There are 3 ways to turn a row about zero (a turn may also mirror it). The second row of each pair is the first, turned, with some noise. The first 30 pairs use one turn. New pairs use 3 turns, one after the other, and a turn may come again.
Some pairs, each with its turns in order after it:
[ -7.1  16.4   0.9 -18.3   1.1 -18.6   3.3   1.1   6.8]
[14.1 -9.7 14.1 -3.6 -5.8 22.5  0.0  3.1  2.1] -> zikeb

[ 28.4  -2.5  10.5  -5.9 -10.4  -7.6  14.4   8.6 -18.5]
[ -2.8  22.5   1.7  12.6   8.3  16.2 -14.6 -25.4  -5.5] -> zikeb

[-17.3  -9.7  -4.7  -2.3   5.5  -3.3   1.1 -20.6   5.8]
[ -3.2 -18.3  -4.0   7.9 -11.8   9.0  17.6   1.6   5.5] -> Pazun

[ -3.5   7.5 -14.5 -20.0  -3.5  -1.3  12.0  -0.9  12.4]
[ 13.6   5.8 -10.1  -0.2   6.3   0.0  18.7  -2.5  13.0] -> Pazun

[ 25.5 -28.2  -6.7   1.9 -16.7   5.2   1.4  11.9  -7.3]
[-22.9  15.0 -24.7   8.8   4.0   1.2 -21.9 -11.5  -0.8] -> zikeb

[-13.8  22.5   8.7   2.9   5.1  29.1   3.9  10.3  -5.9]
[-10.1  13.0  11.6   7.6  -4.1 -16.1  -9.7 -27.0  18.7] -> Pazun

[ -0.2 -14.7   2.2  -5.2  14.8  13.7  -7.8  -8.0   7.4]
[  9.3  -5.6 -11.8   7.7  -3.2 -17.2   0.4  -1.4  12.3] -> zikeb

[ 12.0   9.5   8.6  -3.9  -4.2 -16.2  -5.9  10.8  17.2]
[ 11.8 -18.1 -14.9 -12.3  -3.7  -1.3  14.9  -7.4  -0.2] -> mig

[ -3.2  10.1   6.5   6.2 -11.4   4.8  -9.2  -2.3 -20.7]
[12.5 16.8 -1.6  3.2 13.0  0.2  5.3 14.8  2.1] -> mig

[-10.9   5.4 -12.4  10.9 -15.3   2.7   5.2   1.0   0.7]
[-18.7  -7.4   8.4  -8.8   2.7   0.3  -0.1  12.1  -5.3] -> zikeb

[-17.3   6.1  16.5   5.5   8.0 -15.7  10.9   9.2  15.2]
[ 20.5 -18.5   8.9  -3.1   0.8   2.8   1.6   4.9 -23.9] -> zikeb

[ -7.1  17.3 -22.6 -18.8 -38.3  22.0   1.6   4.7  -2.2]
[-33.5   9.2  23.1  -5.8 -14.7   5.5 -22.3  20.2  18.4] -> zikeb

[ -4.7  16.3 -10.6 -13.9  12.8 -21.7  -1.7 -12.1  16.1]
[27.1 -9.4  5.8 -2.0 -0.8  4.4 26.6 -7.7 -2.7] -> Pazun

[ -4.7  10.5   6.6 -13.4 -19.6  -0.6  -1.9 -15.9  -7.4]
[ 6.2  1.6 14.4 11.6  5.5 10.6 -0.5 11.9 20.5] -> Pazun

[ -0.7 -22.7   5.6  27.2  13.0   4.4 -19.7  -9.0  -3.0]
[ -1.6 -13.8  -6.4  34.0   8.2 -11.0 -14.7  10.8 -10.1] -> mig

[-17.0  -0.9  -9.0 -18.5 -11.2  -4.6   5.4   0.9  16.6]
[ 14.0  -9.3 -12.6  -3.2   6.8  -1.8  13.9   1.8  22.2] -> Pazun

[-11.3 -29.3   9.6  10.4  -3.3  22.8   8.3  22.3   5.6]
[ 18.7  -7.0  17.9  10.1  -3.9 -14.8 -30.4 -15.2   0.7] -> mig

[-10.8  12.7  -6.9  -9.9  -1.4  -9.7   2.9   1.6 -10.8]
[-4.8 18.2 -6.7 -6.4 -7.1  4.2  5.4  1.7  8.5] -> mig

[ 15.7 -21.1  11.7   5.4 -22.5   5.2  -5.1  -6.2  -3.4]
[ 13.5 -19.3  11.0  -3.2  10.7  -7.1  -8.7  24.5   1.4] -> mig

[ -1.2 -15.7   4.6 -12.2 -12.8 -11.8  19.9  -3.4   7.7]
[  0.0 -11.5  16.8 -12.0 -20.8  -1.9  -0.4   5.8  10.1] -> mig

[ 26.7 -13.7   5.3  -8.6 -31.2   8.2   9.4  -8.1  -7.1]
[  8.5 -14.3  24.2 -21.5  13.9   4.1  -3.3  22.6  12.3] -> mig

[  2.3 -19.3 -19.3  -4.5  -4.4  15.8   5.7  30.3   3.1]
[ -8.3   0.5 -17.1  -4.3  12.7  -5.5 -35.9  13.7   4.6] -> zikeb

[ 16.3  12.5  -1.5  -8.9   9.7 -42.3 -13.6   2.9 -17.9]
[ 14.7  -5.5  29.5 -19.3  22.6  11.2   7.5   9.1 -24.0] -> Pazun

[-28.5   1.5   1.8   3.4 -12.9   5.7  36.8 -11.6  25.7]
[  1.0   0.4 -14.9   6.1 -25.5 -23.8  23.9  13.6  32.3] -> Pazun

[11.7  9.3 20.3 -3.8 -2.5 -0.5  0.2 -0.7 -4.0]
[16.6 -5.6  3.9  0.1  3.9 12.0 12.7  5.2 -0.1] -> mig

[ -4.1  25.8  -8.7   1.9  29.6 -19.1   5.4 -21.2   2.3]
[ 15.2  -3.3  25.7   6.7 -11.1  -3.6  33.3 -15.0 -16.1] -> Pazun

[-13.8   1.5  -8.1 -17.6  16.2  13.7  -0.1  -6.4 -16.3]
[  6.2  -4.1  11.6 -12.1   5.9 -12.4  -2.7  -3.0  27.4] -> zikeb

[-20.8  -6.5  14.2  23.7  -2.0  -2.1   5.4  -3.1   3.9]
[-12.1 -18.6   4.3   2.9 -20.5 -18.1  -2.8   8.1   4.9] -> Pazun

[-3.6 21.3  7.8  6.0  3.2 -0.9 11.3 -6.4 -2.3]
[ 4.0  0.7 22.9  4.9  6.0 -0.4 10.7 -0.9 -5.3] -> zikeb

[ -4.5   2.0  -8.3  24.9 -14.7  -6.6  18.8   4.3  -5.0]
[ -2.7   7.0  13.6   3.2   2.8 -27.9  13.3   1.6  16.6] -> mig

New pairs. What belongs after each?
[  0.9   1.2 -10.9  22.6  16.5 -17.9  -4.6  17.4  -3.9]
[ -5.4 -26.3   5.8 -21.5  -2.1   7.5   0.7  -9.0 -11.9] -> mig mig zikeb

[ -7.6   2.0  27.0  17.0 -21.0  -6.5  -3.0  -2.6   2.6]
[-10.3   6.7 -27.5   5.0   0.3  21.1  -5.2  -1.9  10.8] -> Pazun mig zikeb

[ -8.4  -8.5 -16.1   3.7   8.7   3.2  13.3 -19.2  -6.4]
[-21.9  -5.2  -4.5 -11.9 -13.1  -5.2   5.1  -7.4 -14.7] -> zikeb mig zikeb

[ 15.9  -4.4 -16.1  -1.9  -8.6  22.2 -14.9  12.0 -19.5]
[  9.1  13.6   0.3   9.2  -4.3  -3.7 -37.2   1.3 -12.2] -> zikeb zikeb zikeb

[  1.5   2.8 -21.5 -20.5 -18.3  14.0   2.8  14.7  -0.5]
[ -2.3  -6.4 -30.4  13.5 -14.9   3.1  15.1  -3.9  10.5] -> zikeb Pazun zikeb

[ -9.0   5.9 -23.7  18.9  -4.8   0.0   5.5   5.0  10.7]
[  0.1   5.9  -5.5   4.3  14.6 -19.8   6.2  14.3  16.2] -> mig mig Pazun

[ 7.3  4.2 -0.6 -4.8 17.9 -0.6 27.1  6.9  9.3]
[ -7.9  -1.3   1.2   3.7 -25.8   2.9 -19.1  -6.4  10.6] -> Pazun zikeb Pazun

[21.4 -8.6 -0.2 -1.4 14.0 -6.4 -8.3  6.9  3.7]
[ 13.4 -18.5   3.9  -5.2   6.6  -6.8  10.8  -1.3   7.9] -> zikeb mig zikeb

[  5.6 -17.4  -1.4   9.3   2.0   8.9  12.3   4.2  17.5]
[-11.6  -6.3  -3.3  16.8  -1.2   2.8   4.2 -18.9   7.8] -> Pazun Pazun mig

[  0.6   6.8  -5.8 -11.2 -26.6   7.5 -26.2  -2.2   7.2]
[-12.1   0.3  12.5  25.0  19.0  16.0  -7.2   8.4 -11.8] -> Pazun Pazun Pazun

[ 14.5  27.6   6.6 -24.7   4.2  27.5  23.3 -10.0  13.3]
[  6.4  36.7  20.1  13.0  -3.6 -33.6  -3.9  -6.7  -9.2] -> mig mig zikeb

[ 29.1 -19.8   6.5  13.0  -2.4  24.2 -19.2  -2.5  -4.1]
[  2.4 -29.3  26.1 -12.2  13.6  23.7  -1.9   6.6   0.9] -> zikeb mig zikeb

[ -3.9  21.2   0.7  19.7 -28.1  -5.1 -29.4 -11.4   6.9]
[ 31.9 -14.4  -5.3 -21.9 -16.1 -20.3  14.2  -8.5   2.3] -> zikeb Pazun Pazun

[ -1.7 -33.2  11.4   7.5  -2.4   2.7   8.1   5.6  -2.8]
[ -1.0  -1.6  -5.4  -2.7  21.1 -26.4  -6.3  -9.9  -5.9] -> zikeb Pazun zikeb

[ -0.4   6.0  -4.6   3.2   7.9 -26.2 -22.2  -6.4  -1.5]
[  3.9  -3.4   9.3  -6.6 -17.8  14.7  -5.9 -11.2  21.2] -> zikeb mig Pazun

[-29.1  -4.4   5.8  -5.9  16.6 -36.8  -1.7  -0.2 -12.0]
[  5.8  -2.0  -9.3   4.9 -10.1   5.3 -45.1  19.5  10.8] -> Pazun mig Pazun

[  4.7   8.0 -22.8  14.8  22.0 -14.0  -6.8 -15.8 -21.1]
[ -7.1  -5.9 -10.6 -15.4 -20.2   1.2 -16.6  -1.4 -32.9] -> zikeb zikeb Pazun

[  0.8  -0.8 -14.2  -4.1 -16.8  -4.1  10.7 -11.6  -0.5]
[-14.0 -17.5 -11.4  -2.5  -9.6   0.9   1.6   5.9  -3.2] -> zikeb Pazun zikeb

[-26.1  12.6 -17.9   9.0  -8.9  -2.5   1.9   5.7   5.4]
[-10.9   0.1  -3.0 -15.2 -18.8  12.7 -16.3  -4.7 -17.7] -> zikeb Pazun mig

[21.0  8.7 10.4 -2.8  5.6  1.4  4.3  6.8 23.0]
[ -1.6 -15.9  25.3   0.5  11.1   1.1  -3.4  -3.2 -10.6] -> zikeb Pazun Pazun

[ 21.5 -29.0  19.6   2.2  19.4  -3.7  11.1  22.7  25.7]
[  5.4  17.4 -18.3 -33.1  -2.5  23.2 -16.3 -24.1 -12.5] -> Pazun mig mig

[  5.7   1.7 -12.5   2.0  -2.2  -0.4 -14.0  -4.1  28.8]
[  6.6  17.4 -25.5   5.8  -2.5   3.7 -14.5  -4.8   4.0] -> zikeb zikeb mig

[  6.6  -1.5 -38.7  -5.1  -4.3  11.1  18.5   5.2   3.1]
[-33.7  18.7  16.1 -14.5  -2.6   2.0  -8.7  -7.2   7.7] -> mig mig zikeb

[ 18.9 -10.0   8.0   5.6  -1.8 -10.8   9.0  -3.2  17.7]
[ -3.9   5.1 -17.4  -0.5 -19.3  -0.9  -5.5  -2.0 -17.6] -> mig mig zikeb

[ 11.2  11.4 -11.8   4.1  -8.4   1.8   9.5   3.1  -9.9]
[  5.8  -7.6   2.4   5.9 -12.2   7.2   2.5  16.3   3.9] -> zikeb Pazun Pazun

[-16.6 -14.4   3.4  25.8  -7.7  -0.2  13.0   5.0  13.2]
[ -5.2 -13.6  -8.3  -6.1 -15.4  29.5  -7.6  13.2  -2.8] -> Pazun mig zikeb

[  0.0 -12.4   9.9   8.0  11.0 -15.2  -4.9  -6.1   1.4]
[ -6.2 -15.3  -3.0  -5.3  16.6  -7.7   6.6  -2.4  -7.9] -> mig Pazun Pazun

[ 27.5  18.6   2.2   4.8   8.7   6.1 -17.3  -4.3  -3.1]
[ 12.6  14.5  23.4   4.4  -9.3 -13.7  16.8   6.5   8.5] -> Pazun zikeb Pazun

[ -4.8  14.9  -8.0  -5.2 -22.3  37.0 -23.7 -16.4   8.0]
[ 24.6  15.3   5.7 -14.0  18.2  12.8  14.7  35.0   1.6] -> zikeb mig Pazun

[  5.4  33.6 -13.6   9.6  25.8  16.2  13.8 -37.8  12.3]
[ 18.0 -15.0  18.1  19.0 -25.4   6.9  28.2 -25.8  22.9] -> Pazun mig mig

[-1.7 13.3  6.0  6.4  0.1 10.4 13.8  0.1 -4.6]
[-11.9   5.1  -0.3  11.8  11.4  -1.9  -0.5   4.4  -9.7] -> zikeb mig zikeb

